Each new row is followed by its nearest point in the smallest flat space through zero that holds the last named rows.

j_620 (5 x 9)
[[  8  20 -11   5 -26 -15   1  -1  22]
 [ 17   4  23 -10 -23   0 -44  -1  47]
 [ 16  -6 -19  -9 -25 -22 -12 -43  20]
 [  9 -22 -16 -11 -38 -25   2 -10  11]
 [  0  -1  -6   2 -19   3 -37   1  -4]]
New rows:
[ 25 -17   2  -7   4  -9   2 -13  -1]
[  5 -17   1 -10   1  -6   3 -17   5]
[-26 -38   3  -7 -12   1 -38   8  -5]
[ -3 -35   5 -10 -15   6 -36  10 -14]
[  5   8  -2  -3 -31   8   1 -18 -15]
[  1   1 -15   2 -14  -7  -7  -9  -5]
[ 18   3  -2  38 -26  12   3  -9   2]
[  2  14 -11   7 -14  -6  -5  -1   3]

j_52 (5 x 9)
[[-21  13  27  -3  -8  13  14  11 -13]
 [ 25  32  17 -14   6   3 -28  -6 -26]
 [ -4 -17 -10 -18  38  -8 -22  -1   3]
 [ 10  -1  -5  10  17 -22  -3  -5 -16]
 [-17   7  -9   1   4 -24  -3 -13  -3]]
New rows:
[-22 -22   9 -16 -18   0  23  -6 -11]
[-25  -4   7   2  -6   3  17   6   4]
[ 16 -12 -15 -14  18  -7  -5 -19 -24]
[ 15  -3  -8  -1  22 -14 -15  -5  -9]
[-17  14  22  14 -15   1 -14 -13 -24]
[-10  26  16   0 -10  -5   2  -4 -18]
[  1   8 -11   6  -3  -7   9 -19  13]
[ -1   3 -13   6 -11 -11   1 -10   8]

j_443 (5 x 9)
[[ 28 -11  21  18  22 -14   1  -2  -5]
 [ 25  -2   4 -18 -18  33 -17   2  25]
 [ 15 -12  16  14 -14   1 -15 -26 -26]
 [-11 -21  -3   9   9 -22  41  20 -39]
 [-18   9 -36   6   5 -14 -13  14 -16]]
New rows:
[ -5  10 -12   0  22  -6  15  -2   4]
[-10   7  -4   2  15 -12   8   7   7]
[ 37  -1  -7 -23  -7  10  -1  18  -7]
[ 27 -14  -7  -8  -7  17  -4  21   0]
[-15   9  -6 -10 -38  28  -1   4 -14]
[-15  -3 -12 -17 -35  23  -1  -4 -10]
[  5 -11   6  15   5  -9 -18   2   0]
[ 12  -1   2  11   8  -7 -12  -3  -5]
[ 6 -8 11 -1  4 22 13  8 10]
[10 -7 11 -9 -2 11 13  7 11]
[-24  12 -38  -1 -23  21  -9 -18   4]
[-27  15 -25 -12 -26  13 -18  -8  -1]

j_567 (5 x 9)
[[-36  23  14 -35 -33  -5  11   4  33]
 [-36  16   0  -7 -32  -5  24 -22  23]
 [-54  -3  28  -9 -37 -35  -1 -30  22]
 [-18  18  10   1 -54  -6   7  -3  39]
 [-46  -2  -1  -8  -9 -27   2 -33  20]]
New rows:
[  3 -19  13   1  36  27   6   1  24]
[ 5  0 -9 -7 18  4 -3  5 -4]
[  4 -20  -7   0  -1   5   4  -7 -18]
[  3  -6   1   8   8   2   4  -7 -16]
[  2  -2  -8  10  -4 -27   3   3   0]
[-1 -5 -2  9 -2 -8 -7 -7  5]
[  3 -25   1  13  14 -10  19  13   8]
[ 5 -6 -3  7  7 -2 -3 -3 -5]
[  7 -25   6  17  -6 -33  -5  19   3]
[  8 -14  12  14  -6 -15 -23   1   2]
[  0 -38   8  -7  -1 -22 -32   8  -2]
[  0 -20  17   0   8 -24 -35   4   0]

j_900 (5 x 9)
[[ 18  40 -17 -10   2  21   3 -11 -10]
 [-30   2 -26  28   5  -4 -14  47   6]
 [ -7  -9  -9   4  16  -1  10   6 -33]
 [ 28   3 -17   4  19 -13 -16   6  20]
 [ 10  18 -23  19  22  -3   4  28  18]]
New rows:
[ 23   3 -17 -20 -13   2 -19  -4  -9]
[ 15   8 -13 -13  -2   2 -24 -14  -7]
[ 24  10  22 -15 -13  12 -22  -3 -13]
[ 11   7   2 -16 -11   6 -13 -21  -4]
[  7  24 -17 -22  25  -6 -22  18 -26]
[ 11  13 -31  -2  16   3 -17   4 -24]
[-24  16 -22   0  15   2  -1  26   8]
[-13  14 -19  16   5   4  -2  27   2]

j_268 (5 x 9)
[[-12   3   4  -5   5 -22 -36 -31   4]
 [ 13  54  -9  31   9 -18 -16   7   5]
 [ 11   5  19  39   3 -15   6  12   0]
 [-35  29   8  18 -14 -35 -12   3  35]
 [  6  24   8  14   2 -35 -11  15 -10]]
New rows:
[-23  21   5   0  -9 -33  15 -11  -9]
[-15  12   6  -2  -8 -27  -7   9   5]
[  2  -6   2 -25  11  22 -19  -8   9]
[ -2  -7 -11 -18   3  15  -9 -19   0]
[ 16   7 -12  14 -36   7  -1  11   9]
[ 1 12 -5  9 -2  7 11 11  8]
[ -7  16  20  11 -13  14  22 -24  14]
[-9  0  2 18 -3 12  7 -6 22]
[  5   6 -27  15  17  -9  -8  -6 -18]
[ 16  14  -6   5  10  -2 -12  -5 -11]
[ -2  10  24   0 -17 -31  19  15 -15]
[ -4   1  16   3  -8 -31   8  27 -10]

j_979 (5 x 9)
[[ -2  17  15 -22  27   7   4  -5 -40]
 [ 37 -26  29  -3  30 -23  -7  16   2]
 [ 34  -6  15 -21  25 -26 -19   2  -6]
 [ 30 -17   7 -54  17 -10  11 -11 -23]
 [ 17  -4 -20 -36 -10 -32  -9  12 -12]]
New rows:
[-15  -5   7 -22 -18  -7   5   4 -14]
[ -4  -2 -10 -16  -7  -2  10   6 -14]
[  0 -15  11  -1 -13  22  20   0   3]
[ -4 -17   4   1  -4  17  23  -4   4]
[-18 -11   9  11 -21  15  18   2  25]
[-12 -15  -3  19 -16  17  18  -1  19]

j_130 (5 x 9)
[[-16  13  28  41  31  15  -5 -26 -17]
 [ -5  17  31  34  48 -13   4 -50  26]
 [  9  31  14  26  32  24 -10 -34  -3]
 [-17 -10   7   3  18 -16   6   2  10]
 [-24  -4  34  12  36  20   4 -31  15]]
New rows:
[-10  26  14  15   1 -10   7  16 -22]
[ -6   6   0  22   5  -8  -4   7 -22]
[ -2 -17  13  19  16  -3  37 -14 -21]
[-16  -8  19  21   5  -6   4  -9  -7]
[  2  -7 -17  17  26  26  -7 -27   3]
[  1  14   7   6  22  20  -5 -15   2]
[-28   2  -6 -29  14 -18 -33   8   6]
[-12  -6 -10 -14  20  -6   1  18   9]
[-11   5 -25   5  10   1  -2  13   9]
[ -2   4 -12  -5  15  -4  -3  14   0]
[ 20 -15 -18  10 -16  -7 -11  18  18]
[ 12   0 -14  -8 -16 -15   1   9   3]

j_516 (5 x 9)
[[ 16  -7  11  13  -6  16  14 -15  -7]
 [  0   0  -3   0   1 -20   5   4 -24]
 [-18  10  -6   0   0   8 -10  -5 -30]
 [-29  11  -1  26 -19  12  -4  10 -54]
 [ -4  21 -17  18  20 -26 -25  -7 -32]]
New rows:
[  3   4  17  12 -18   7   0  15 -10]
[ -4  -3   6  17 -15   7   7  11  -7]
[ -8   6  24   3 -14   9 -27  -3   4]
[-10   6   0   8  -4  17 -10   1   6]
[-17  -4   2  20  -6   9 -21   8  18]
[-12   8  -1  18  -6  12 -15  12  18]
[ -6   0   6  -5 -21   4  -7   6  16]
[-8 -2  2 -2 -8  9  0 11 15]
[ -7 -16   6  -8  16 -45 -14 -27 -14]
[ 10   4 -10 -13  20 -32  -3 -10 -18]

j_45 (5 x 9)
[[ -1  10  -5  19  23 -22  18  26 -33]
 [  8  21   5  41  14 -26   0  26 -35]
 [  0  -7 -19  54  22 -18  -3  33 -24]
 [ -2  -1 -31  30  27 -19  -8  28 -15]
 [  6  28 -19  41  -6  10  29  39 -30]]
New rows:
[ 13  20   1  31  13 -15 -17  -6   0]
[  9  15   2  24   3 -16 -24   6  -7]
[16 -8 14 18 -5 12  2 -3 -3]
[  3  -6  14  19 -12   7   2  -1  -2]
[  6 -16   9   0  27   5  14  22  -5]
[ -7 -15  -1   4  14  -6  17   8 -11]
[-15  10   1 -14  -2  40  -7  19   7]
[  0   7 -14  -8 -13  20   7   1  10]
[  7   9 -10  20  11 -13 -12 -12  24]
[  3   2  -9  10   3  -7 -25  -1   8]
[ 23  16  30  -9  -5 -16 -32   7   8]
[ 11  21  22  -2  -5 -17 -29 -14   1]

j_587 (5 x 9)
[[  6  -6 -28  -9 -16 -29  17 -35  10]
 [ 10  -6 -29  -6  -3  21 -23  -5  17]
 [-15  21 -24   7  -3   4   8 -29  35]
 [  1 -18   1   9  16 -11  13  -1  10]
 [ -1  -8  -5  -2  12  -6   8 -19  12]]
New rows:
[ 24   1  13  -4   9   2  30  11 -34]
[  4  -9  22  -5   2 -14   7  10 -25]
[ 30 -15  11 -18  -6  -1   6   5  11]
[ 12 -18  -3  -7   2  -5  -3   1  -7]
[-22   7  -4 -13  12   5  10   5  -1]
[-8  8  8  1  6  4  2 -5  3]

j_435 (5 x 9)
[[ 19  15   1 -19  41  19 -15  -2   9]
 [  1 -23  -2 -28 -13 -18  -6   0  10]
 [ -9  -4  17 -17 -17  -1 -24  -7   4]
 [  2 -13   2  34  15   7 -33  10  12]
 [  3   1  -7  12  -5  -1 -12 -24 -17]]
New rows:
[ 13  11  -3   3  -1   7 -10 -11  16]
[  4   3   1   0   8   6 -11  -5   0]
[-13  -1   2  -3   7  24 -27  26   8]
[ -4   1  17   3  10  12 -21  16  17]
[-1 11 -2  0  8 -3 -8 10  2]
[ 1  3  3  1  8  5 -3  5  4]
[ 38  19  28   9 -15   5 -10 -20  24]
[ -2  10  11  -2   3  10 -18  -8  -1]
[-11 -16   1   8 -13   1  -2 -11   2]
[ -6  -9   1   8 -15  -7  -7  -4  -3]
[-34   9   6 -17  20  -1  -4 -11   2]
[ -2  11  10 -15   2   8  -5  -3   1]

j_282 (5 x 9)
[[ 20  -1  -3  19 -14   3  10  12 -13]
 [ -2 -10   1  33 -17  16 -18   8   8]
 [ 16  -6  13   5 -31 -13 -15 -10   6]
 [ 14  17  29 -13  -9   2 -28  13   3]
 [ -5  34   3 -33  -5 -15 -29 -18 -11]]
New rows:
[-14  -7  -4  12 -22 -25 -26  10   6]
[ -3  -3   1  11 -20  -2 -21 -11   7]
[ 22   8 -10   3  -8  -1   0 -11 -30]
[ 15  14 -12   3 -14  -8   5  -2 -23]
[-21   5  -4  13  -6  28  17 -28   2]
[-18  -6 -19  13   3   5   1  -9   1]
[  0   8   2  15 -35 -16 -22  -3 -29]
[ 12  15  -6  13 -34  -7 -21  -9 -16]

j_78 (5 x 9)
[[-17  38 -14 -14  19  -7 -23   8   7]
 [-14   4   1 -11 -35 -26 -12   0  -4]
 [ 14  -3  -5  30  -7 -17 -30  -5 -20]
 [  7  16 -20   2  17  -9  19  -2 -14]
 [ 16   4  -7  -1   5  14  12 -24  -5]]
New rows:
[ -8  -8  -3  23   3  13 -11  38   5]
[ -6 -13   9  16  15  -1 -12  29   5]
[ -5 -38 -19 -30   2   5  20 -19   0]
[  3  -9   3 -14 -10  10  30 -11   3]
[ -5  -6 -25 -12   0   0  38  -9  15]
[ -1   3  -7 -17   1   3  38  -5   0]

j_193 (5 x 9)
[[  1 -37   8 -36 -24 -28  -6  -2  26]
 [ -3 -26   0  27   6  -4   5 -19 -23]
 [ 14  -6 -22 -11  -1 -21 -14   7  13]
 [ 17 -40 -11 -11  -4 -18 -11  14  -2]
 [ -4 -17   5 -11 -19  -5 -21  21  -2]]
New rows:
[ -2  -7  -4   2  -5  25 -19 -10  -7]
[ -6  -2   3   8  -4   4  -6   4 -10]
[ 11  10   8   3 -12   8  38   0   9]
[ 3  7 11 -9  9 12 23 -7  7]
[  5   9   0  12   7  -2 -14  25   1]
[  4   9  -9   3   1   5 -13  19  -6]
[  4   2  -1   3 -21   3  -8  -4  16]
[-6  4  1 -5 -9 -7 -8 -1  8]
[ 3 -7 -4 13 -1 -4  3  2  4]
[ 2 -6 -4  5  2 -4 -1 -3 -3]

j_488 (5 x 9)
[[-16   1  15  -2 -22  -1   6  16   4]
 [ 15 -11  16  -7  30  -1 -12  33  -5]
 [-14 -10 -13   4  22 -33  -5  54  15]
 [-23   7  -4 -10   3 -20 -13   2  24]
 [  8 -15  -5   2   2 -51  -7 -20 -17]]
New rows:
[  5 -38  -6 -25   5   3 -13  -5   0]
[  8  -4   7  -6  13  -6 -10  -4  -4]
[  6   5   2  -4   7  -2  33   4 -21]
[ 11  -7  -1   9  -4   3  10   5 -15]
[  6  17  16   5   0   2   6 -12  -2]
[  3   2   8  -3  -5   7  -1 -11  -4]
[-25 -11 -10  11  -1 -23   3  -3   3]
[-13  -2 -13   5  -7 -26   2   1   6]
[  3   7 -11   1 -13 -24 -21  -1  38]
[-20   6 -10  -6   2 -21 -10  -5  20]
[ -3  15   2  15  -4  38   3 -12  19]
[ -4  15  -5   0  -5  39   6 -10  12]

j_667 (5 x 9)
[[-32   3  13  21  12  24  10  13 -27]
 [ -7 -12   1  -9  -8   5 -15  22 -13]
 [  8 -19   7  -1  11  15   3   7   2]
 [-12 -17  14  26  22  12  -2  13  -9]
 [ -5   1   1  -6  -1 -16  -2  12  -5]]
New rows:
[  9   3  25  -1   8   3 -23 -16  25]
[ 14  -8  -3  10   4   0  -9 -12  15]
[  6  12 -26  -5   6   6   4 -18  -9]
[  2  13  -6  -3  -8   6   6 -15   3]
[  3 -22   4  14 -25  18  18 -14 -10]
[ 1 -3  0  3 -2 26  2 -8 -1]
[ 24   9  -4   8 -20   5 -18  -7  -3]
[  7   2 -11   1 -16   5 -18 -12   7]
[ -5  18  10 -12  22 -23  24  24  -1]
[ -8   7  11 -12  17 -27  28  16  -7]
[-15  11 -12  13 -11  13  -1  18  -6]
[-17   7  -1   6  -8  10  -7   5 -15]

j_692 (5 x 9)
[[-16 -20   1  13 -15   3  19 -10 -18]
 [-24 -29   5 -12 -16   4  31 -16  -9]
 [  2   5  27   3 -23   5  23 -13  -8]
 [ 19  -1  22 -14  40  27 -22 -32 -15]
 [-13 -19 -21 -15   1  17  -5 -21 -16]]
New rows:
[  0  12  30 -20  -5 -14  -2  14  -5]
[ 8 11 20 -9 -2 -5  9  3 13]
[ 13 -17   1   7  46   3  10  -8  12]
[  1 -18  13   0  40  -2  -6   0   2]
[  5 -13 -10  11   7 -30  13  -7  16]
[ -8 -10  -1   6   6 -13   7  14   8]
